The first 5 rows are patterns. Each new row is the sum of 2 different patterns, raised or lowered, with some noise. Before adding, each is slid sideways (what falls off one end comes back at the other), maybe read backwards, and multiplied by a number that may be negative. Names go in the order of the patterns.
Some rows, each with the names of its patterns after it:
[ -2  13  -2  -4 -14  -9   3  15 -35   2 -32   2  -2   3  -7  -3   0  19
  -3  -6 -27   2 -21  -2   3   3 -21   7  -7 -24   2 -37  -1  37   2   5
 -29   7  -6  -9  10  37 -23  -1  -5]
L
[  5   2  -5  -2  -1 -16   2  13  -4   6 -12  17  -1   6  10 -16   0 -10
   1  -1 -16  -5  -3  -3  -4  37   2   8 -10 -19   1   5   9   8  -7 -32
   4   0  15   2   3  -5  -8  18   8]
U
[ 11  -1  16   0 -28   6  -6  14 -13  14  25  14  16  -1  14  17  -2  -3
 -19   8  20  17  -8  27  25  26  -1 -13  -5  -9   8  20  10   7  37  -4
   7  -4  27 -11 -35  15 -14  -2  -7]
F
[-37   4  20   2   6  -2  11   7 -10   8 -29   0  -6   0  -1   8   8   3
  -4   0  21   4  -7   0  15  15  10  10  12  -8 -10  -5   1  10  10 -26
   3 -37   3  -8 -37   4  16   7   7]
P
[ -8   2 -37  26 -12 -10  -1   3  12  16   0  25 -12  10  -2   7 -16   5
   8  -8  -8  13   4  -2  -1 -11  -3   6   7  -2  -2  -1 -11   0   7   5
  27   1  37   0   7  -4   2  -4  -3]
K

New rows, each followed by the names of its patterns:
[ 19  -2  16  21   5  12 -18   8  21  12  -2   6   1  19  -4   1   5  -2
   1  -9  -2   7   5  14 -13  -3  -8  13 -16  -5  17  -7   9   0  30  14
  10  10   4 -23  -2 -33   2  16  22]
F K
[ 25  -9  26  -5  -2   8  19  11   4 -20   0  32  27  32  22  11  31  -2
  11  -9   6  56  -1  23   3 -33   6  -8  24   6   3  35  -5 -24  25   6
   3  -1  -8   9   7   0  10   7  -9]
L P
[  3  -9  28   3  37  -2  26  30  14   4   3   2  23  -4   9 -16   3   3
  -2  -1  14  -1  28   6  32   5  24   4   5   4   2   7  -9   3  16  11
  -4 -11   0  -1   0  19  10   5  11]
P K
[  5 -25 -27 -23  -5 -28   1  17  -8  15 -20 -51  10 -19  45 -20   1  29
 -25 -55  -1 -18  27 -13 -39 -12 -15   1 -14 -21 -16   8  14  13  -7 -10
 -14 -14 -17 -14 -23 -10 -27   6  -7]
L P
[ 14   4 -22 -12 -11  -7  -7 -44  -9 -35   3  -7  21 -15  -1 -15 -14  -7
  -6   2 -15  17 -25  -8 -10  13 -26   1  -8  15   9 -26   0 -21 -16  -2
 -22 -17  -2   5 -25   2 -38   5  -8]
L U
[ 39  14  44  37  -2  22  25  27  -9  16  19  14  33  19  14   4  30 -24
  10  47  20  51  15  87  23  33  32  26   7  10  -1  19   4  65  29   2
  31  38  36  18  15  40  21  39  15]
F K
[ -3   8 -16   2   8 -19   0  -2 -26  -2   2  27  13   3  12   0   8   4
 -19  -3 -23  20   2  -8  -1   3   1  15  -5  -2   6 -11  35  11  -4  -8
  10 -17  10  21  36  23 -29   9 -19]
L K
[  0   1  -5  -9 -18   4   9  -3 -11   9  22   5  14  14   9  -2  17  -2
   7  27   4 -16  -5   7   2   0  -5  -9   0  -9  -2  28   5  19 -11 -10
  -7  14  -8 -24 -19   4  12  13  13]
U F
[-32  -5  20  -8  -8  -6 -22  -2 -26  -6 -46 -17  -6 -26  -2  -9  29   5
 -40  28 -15   9   1  11 -18  30   0 -25 -32 -11 -23 -41 -17 -12 -12 -11
   4   2   1  -8 -25 -18 -28   5 -23]
F K
[20 26 43 22 22 28 28 23  3  9 39 31 12 14  6 19 14 62 41 23 19 16 20 66
 33 50 23  0 60 27 16 26 37 57 22 20 27 36 20 14 22 20 32 46 30]
U P
[-31 -52 -18 -41 -34 -34 -27 -36 -25 -42 -54 -24 -63 -34   5 -36 -28 -83
 -18 -46 -35 -12   3 -51 -31 -22 -30 -50 -27 -31 -34 -38 -59 -24 -65 -59
 -61 -51 -26 -20 -38 -39 -40 -20 -25]
L P
[ -3  43  15   3  15 -20  -2  -1  -7   4  32  19  21   2  14  27   0 -17
   0 -13  23   6   3   4  11  32  13  -7  14  -5   2 -26 -13  19   3   6
  -7 -12 -11  10  -3  -3  15  -8   3]
U F
[ -5  29  27  -7  21  13  24   5  15  14  11  26  12  14  12  10   1 -15
  -7  14  15  10  -2  15  29  34   8  -1   2 -11 -11 -16  -1  31  23  14
  12  -1   1  33   4 -18   2   5  12]
U F
[ -3  36   2  16  14  -3 -12  -2  11 -10  15   2 -30  -3 -15 -10   0  -6
   6   6  24  11  19 -12 -10   8  -4   2   2 -24  -9   9  -2  14 -40 -23
   2   6  -6  20 -11  -7 -49  -5  35]
L K
[  9 -11  -6   0  -6  -4  -8 -13 -13  -9   0  -8 -46  -7 -16 -34  -9  -4
   6  -9  -3   8 -38   2 -39   0   7  -1   4 -37 -10   0 -11  -2  21 -36
 -12  -6  -3   0 -10 -12 -27 -15   2]
L K
[  8  10  16  11 -13 -12  -7  -6 -25  11   2  17 -24   7  32  -9  25   4
  10 -28   0  -3   9  28  -1  -5 -14  19  -7  10 -10 -12   1 -12 -23   3
   5  11  -3 -23  -5  13 -17  -5 -26]
U F
[ 18  -3  20  -1  -8  -6 -14  -8  17 -39 -27 -19  -5  -5  -3 -11 -14 -14
  33  -7  43  -6  -2 -10 -22 -20  -9  -9  -8  -1 -21 -10  -5 -10   8  -3
 -11 -18   9  -2 -32   0 -11  -1 -19]
U K
[ 16  24  32  37  26  13  19  26  22  54  32  22  24  19   3  31  32  11
  21  27  28  32  17  48  -4  29   8  25  26  14  34  34   0  57  27  38
  40  22  20  30  21  36  -4  28 -20]
U K
[18 43  1 27 17 30 28  1 23  7 26 13 40 15 31 11 21 29 36 14 17  9 39 31
 28 -3 41 25 38 22 14  4 19 22 19 29  2 46 42 27 22 20 19 -8 26]
L F
[ -3  26  -2  18  36  22  19  -2  13  20  22 -20   5  37  14  14   7  32
  17 -10  32   6  11  16  -3  14  32  48  34 -30  30  32  32  -1 -28   0
  27 -15  14  -3  30  38  22  -5  10]
F P
[ 11 -10   1  12   3  23  -2  18  18  -5  58   9  12   5  30  -8   2  13
  38   7 -14  19   1  24  11  -8  17  18  25  -3  17 -38   2  18  36  17
  11  -9   6  19  16  23  12 -19  21]
L U
[ 15  20  -4 -29  -4  17 -31 -15 -21  -1   8 -28 -12  -4 -15  14  -1   1
  -3  20 -34 -23  17  10   0 -14  26   7  10   8   0 -19 -10 -45   2   5
  20  26 -14  12  10  20 -16 -46   0]
F P
[-42  15 -10  14  11   4  12  17  24  14   2   3  15  11  -5  21  10  19
  -9  13   8  11   7  16   6   9   7  -6  15  14  21  11  -9   9  15  50
  22   7   9   0   3  25  20   7  15]
U P
[ 36  20  24 -17  42  11  24  21   5   7  14   7  17 -15  13   2   8  -1
  16  19  22   4  16   4   3  26  24  21  14  11  13  22  22   8  12   2
   6  10  12  36  -9  10  -5  -2  16]
U K
[-11 -14 -31   0 -11 -13 -33 -12  -7 -17  -1  -8  -5 -19 -15 -13 -32 -15
  -5   1 -21  13   7  35 -23 -14 -25 -31  -6  -3  -6 -26  12  18 -15 -24
  -8 -27  -7   6 -27  20 -23  20 -24]
F P
[-16 -22 -21  -4 -19 -17 -13  15 -13 -15 -16  -5  -6  -4   4 -30  11 -10
 -26  -8 -25 -11 -34 -17 -19   3 -14   2 -14 -15  -8 -22 -19 -21 -10 -42
 -20 -16  12  -7  -7 -24 -24   2 -14]
U F
[ -2  10  -9 -10   9   9   7  10  12 -26   0   2  28  16  12   4   3  13
   2   4   5   5   8 -18 -12 -23  16  -8 -21  -8  30   7  13 -16 -10  17
  -7   8  -1  -6   3  -8   5 -24  37]
U P
[-28   9 -14 -16   1  19   0   1 -29 -11 -19 -12 -16 -19 -13  15 -10  11
  -5  49 -13  -7   8  -8   6  -4   4 -13  17  18 -29   7  -9  14 -36 -11
  -4 -12 -14   7   8  13   9 -22 -26]
F K
[ 42  34  31  36   1  45  35  47  33  29  23  66 -15  32  16  53  43  34
  15  24  29  43  60   6  34  54  36  18  61  46  30  -6  35  72  36  51
  38  19  52   3  35  25  58  39  55]
L P
[ -9   2  -2 -11 -30 -28 -41   1   4 -12 -29 -25   6   5 -19 -29 -14 -28
 -15   6 -12  -3   5 -29 -13 -39  14 -36 -52 -17 -36 -12 -28  -9 -18  -8
 -27 -56 -30 -21  -5 -36 -10 -10  -9]
U F
[  3 -41  -8 -20   4  -2   0  -4 -20 -20  -2 -11  -6 -20 -32 -21 -44  -6
 -15 -58  -1  -1 -21  -3 -68  -6  32  -7  -2 -32   3  -8 -24   4 -12 -25
 -15 -13 -14   4  -3 -10 -22 -18  11]
L P
[ -7 -28 -16  30 -44   1 -22   7 -10   1  -1 -14  -7  20  -4  19 -16  -4
  -8 -18 -10  24  -6   8 -10 -24 -16  -2  -1   6   1 -41 -10   3  13 -17
   4 -11  -3  -3  25  -1  11   0  -6]
U K
[ 11  -8  -2   1   8 -32  -7 -20  26  11  16 -10 -11 -13   7  25  -9 -18
 -16  -3  10  -1  15 -19 -13 -10   6  -4   1  11   8  17 -16 -24 -10   3
  -2  -9  -6  -7   2 -29  18  -4  -1]
L U
[-32 -20 -23  -9 -18  -7 -13   1  -2  -5   2 -20  -2  -3   4  -4 -22 -14
  -5  -6 -10  -5   8   1 -11 -15   4 -20   5 -17 -10 -33 -12   5   7 -18
  15 -22 -11   1  -4  21  -8 -13 -10]
U K
[ 10  34  28  24   1  22  25  16   7   8   5  18   1   9  -5  19  21  22
   1  21   9  19  -8  35   3  17  24   6   8  -6   9 -11 -13  36   1  17
   4  43  12  11  28  20  -5   5   2]
F K
[28 24 39 14 56 24  1 24  8 33 -5 20  8  9 28 29 29 34 23  3  2 -6 34 16
  8 17 25 24 21 32 17 18  7 12  6 26 36 10 25 -3 43 26 14 27 27]
U F
[ 31  59  14   1  16  20  45  32  -7  39   3  56  20 -20  21  56  15  17
 -26  39  66  42  49  26  26  32  18   6  10  28  32  11  43  76  27  51
  34  41  44  39  12  35  75  43  50]
F P
[ 13 -13  18  -7 -23  15  25  22  24 -15  31  26  11  21  13  36  21   8
  -6 -21  20  15  17  12   5  13  23  12  44  31  13   4  10  14  27  24
  15  26  -7  11  13  13  37  13  -8]
U P
[-14   9   1  -6 -15 -27   6  -1  -5   6 -43 -21  -6 -23 -15  21 -20  -8
 -49   3  14  -7  14 -22 -16  -7 -13 -15 -25  -1 -16   5 -11  24 -24  -5
 -20 -24 -13  -6  -5  19 -19 -16 -19]
L U
[ -9 -29  27  -8  43  -4  -9 -14  -2  -3   5 -18  -8   0  -3  -6  15  -3
  -6   0  13 -13   7  16   1  22 -10 -40 -18  -4  19  -9  -8   1  -7 -41
  16  -2  -4  -7 -23 -14   2   9   1]
L U
[-48  15  37 -13   4 -10  -3   0   8  -5  13  35  -8  -4 -10  28 -14 -26
 -11  -7   6 -15 -16  -7   1 -16  -2 -27  -9  16 -27 -17 -22  18  13 -33
  12  -2  -3  -7 -44 -40   4 -45   4]
F P
[  1 -24 -16 -44 -18  27   1  16  -2 -21   0  15 -12  27   5  -1  47  -5
 -20 -28 -13  29  -6 -27  -6 -13  18 -18  12  -8 -16  25   2   1  -7 -15
 -11 -10 -10  13 -33 -34  -3   5 -12]
L P
[ 27  13 -21 -17  26  12  36  -4  14   8  27  13 -15  -4  -6   8  -5  -4
  30  -3   5 -11  13 -20  18 -13 -14  52  -5 -26  -8  27  28   3  20  12
 -18 -37   5  -2  25  23  11  -9  16]
L F
[ 32 -15  19 -14 -24  -6 -12   1 -23 -13  35  -2   9 -17 -14  24  14 -18
  18 -17  27   3  -2   7   1  -1   1 -13 -31  -4 -14  -8 -15  16  23 -27
  12   6   5 -12  -4  -6   3  26  -2]
F P
[-45  -5 -27 -15 -12 -30 -24 -19   5 -18 -49 -21 -29  -3 -12 -58 -33  -6
 -57 -16 -52  -1 -38 -22 -42 -42 -30 -13  -4  -4 -35  26 -24 -20 -18  -2
 -24 -23 -26 -16 -51 -24 -48 -32 -28]
P K
[  0  16   2   5  20   0  30 -18   1  -1 -13   2  -3   8 -18  -6  23   2
   0   4  -9  -7  -4 -14   6   4  -3  -9 -15   4  -1  48   6  14 -10   0
  -1  19   7 -10  -6 -36 -18  18  -4]
U K
[-52 -14  19 -16 -32  -9 -17  -1 -20  21   0  10  24  -1  -3 -21  -9 -18
 -18  -5   2 -10 -41 -14  -3  -5 -10 -32 -27 -11 -15 -17   9  -7   0 -30
   6  17   4  38  -9  -2  17 -24   3]
P K
[-28 -45 -26 -39 -47 -36 -41 -11 -45 -37 -34 -36 -15 -39 -46 -54 -27 -24
 -52 -53 -40 -24  -4 -20 -37 -21 -39 -18 -61 -34 -37 -25 -42 -19 -14 -47
 -27 -38 -35 -36 -24 -43 -43 -10 -31]
F P
[ 25  29  33  11  27  29  32  -4  -1  15  21  34  -3  25  18  24  37   3
  31   6  17   4  16  28  15  24 -24   9  -6  33   3   2  30   2  11  16
  69  16  19  13  16   3  13  10  -4]
U F
[  3  16   0 -22   3  -4  11   7   8  -3  -5  14   0   7   8   3  18   2
  15   3  16  -3   8  -8  11  -2   7 -14   8  -6 -12   2   2  -2  10   0
  16  -8  33   2  13 -15  -6   6   0]
U K
[-10 -30 -25 -31  10 -13 -17 -29 -26 -18 -14  16 -19 -25 -56 -10 -34 -10
 -11  22 -17 -43  -8 -33  -8 -22 -38 -15 -31  -9 -38 -12 -49 -24  -4  -4
 -16 -13 -25 -20 -27 -33 -31 -12 -44]
L U
[  3   3  18   3  22  -3  -6  27   4  -1  -5   8 -32   6  32  29  -2 -37
   4  14   5   8  17   5  27  -4 -20   5 -13   7   8   9  -3  -5 -14  -5
   1  11 -24 -11 -24  18   4  -9 -13]
L P
[  7  39  12   5  35   0  25   7   5   6  22   0  25 -15   6 -26   3   4
  11  11   8   5  30  -1  26  -4  12  12  17   7  -2   3  13   4   4  32
 -26   0   5  18 -16  27  -9  -3 -22]
L K
[ 18  11   8   4  38   8  13  53   8  34  -1  15   4   1  10   7   7  -1
  -2   6   7  25  13  -1 -10  19  -1  -4  -8   9  22  17  24   9  18   2
  15 -15  10  11  13  -4   9  33  26]
F P
[-11 -13   9 -10  -7  10  25  12   7 -16   2  15 -11  -7  -1  -8  21 -10
  23 -14  31  -3 -12   9   0  22  19   1  21  36  22 -12  13   1  14 -27
   2 -27  -9 -17  12   7  19  17 -12]
F K
[ -5 -11 -28  -3 -13 -36  22 -68  -2  31 -10 -11 -48 -19 -17 -41   8  13
 -30 -18  -4 -18  -7  -6 -10 -36 -23  -8   2 -35  -7 -47 -16 -12  -8 -18
  -6 -11  -1 -19 -41 -37 -40 -32 -20]
L K
[ -2  15 -18  -7  25 -27   9 -20  28   5  13  28  12   0   3 -10  -1  26
  33  25   2  14  10  17  -3  -4  -1  29  10   7   9  25   3  16 -17   6
  -1   8  -8  15  -4  33  11   5   5]
F K
[-13  18  -7   2 -30  -9  17  -5  13   2  -2   9 -12 -12 -24  10 -35  16
  -5   0 -20  -2  -1   6  -9  24 -26  29   2  21 -17 -15 -11   6 -19   5
 -22  -1  -7   8   8 -39  -7   7 -11]
L K
[ 17  16  42 -10  21  14   9  18  29  16  28  13  57  21  44  31  17  21
   6  20  19   9  22  23  18  11  42  20  28  25   2  15  29  30  14  22
   0  30  11  48  22  35  27  18  29]
U K
[ -7 -20 -13 -10  -3   3 -28  -4   3   0 -19 -13  -9 -14 -23  -4 -19 -17
  -1 -24  -6  -6  13  -9 -18  -8 -22  -2   0   5   6  13  28 -22   0 -15
  -4 -31 -15 -19 -17 -42  19 -14  -8]
F K
[-20  31 -45 -24   4  26   2  30 -16 -11 -28 -10  24 -23  11  22 -14  27
  -4  26   6   8   4  18  15   8  -1 -10  39  19 -24   8  -5  36 -33  28
 -20 -17   4  24  12  16  -6 -18 -16]
L F
[-15 -22 -13 -29 -36 -47 -14 -14 -21 -61 -27 -23 -52 -20 -16 -13  10 -17
 -21 -31 -39 -11 -14 -14  -3  -3 -23 -37 -20  -4 -19 -15 -26 -22  -7 -20
 -36 -22 -24 -42 -26 -11 -16   2 -14]
P K
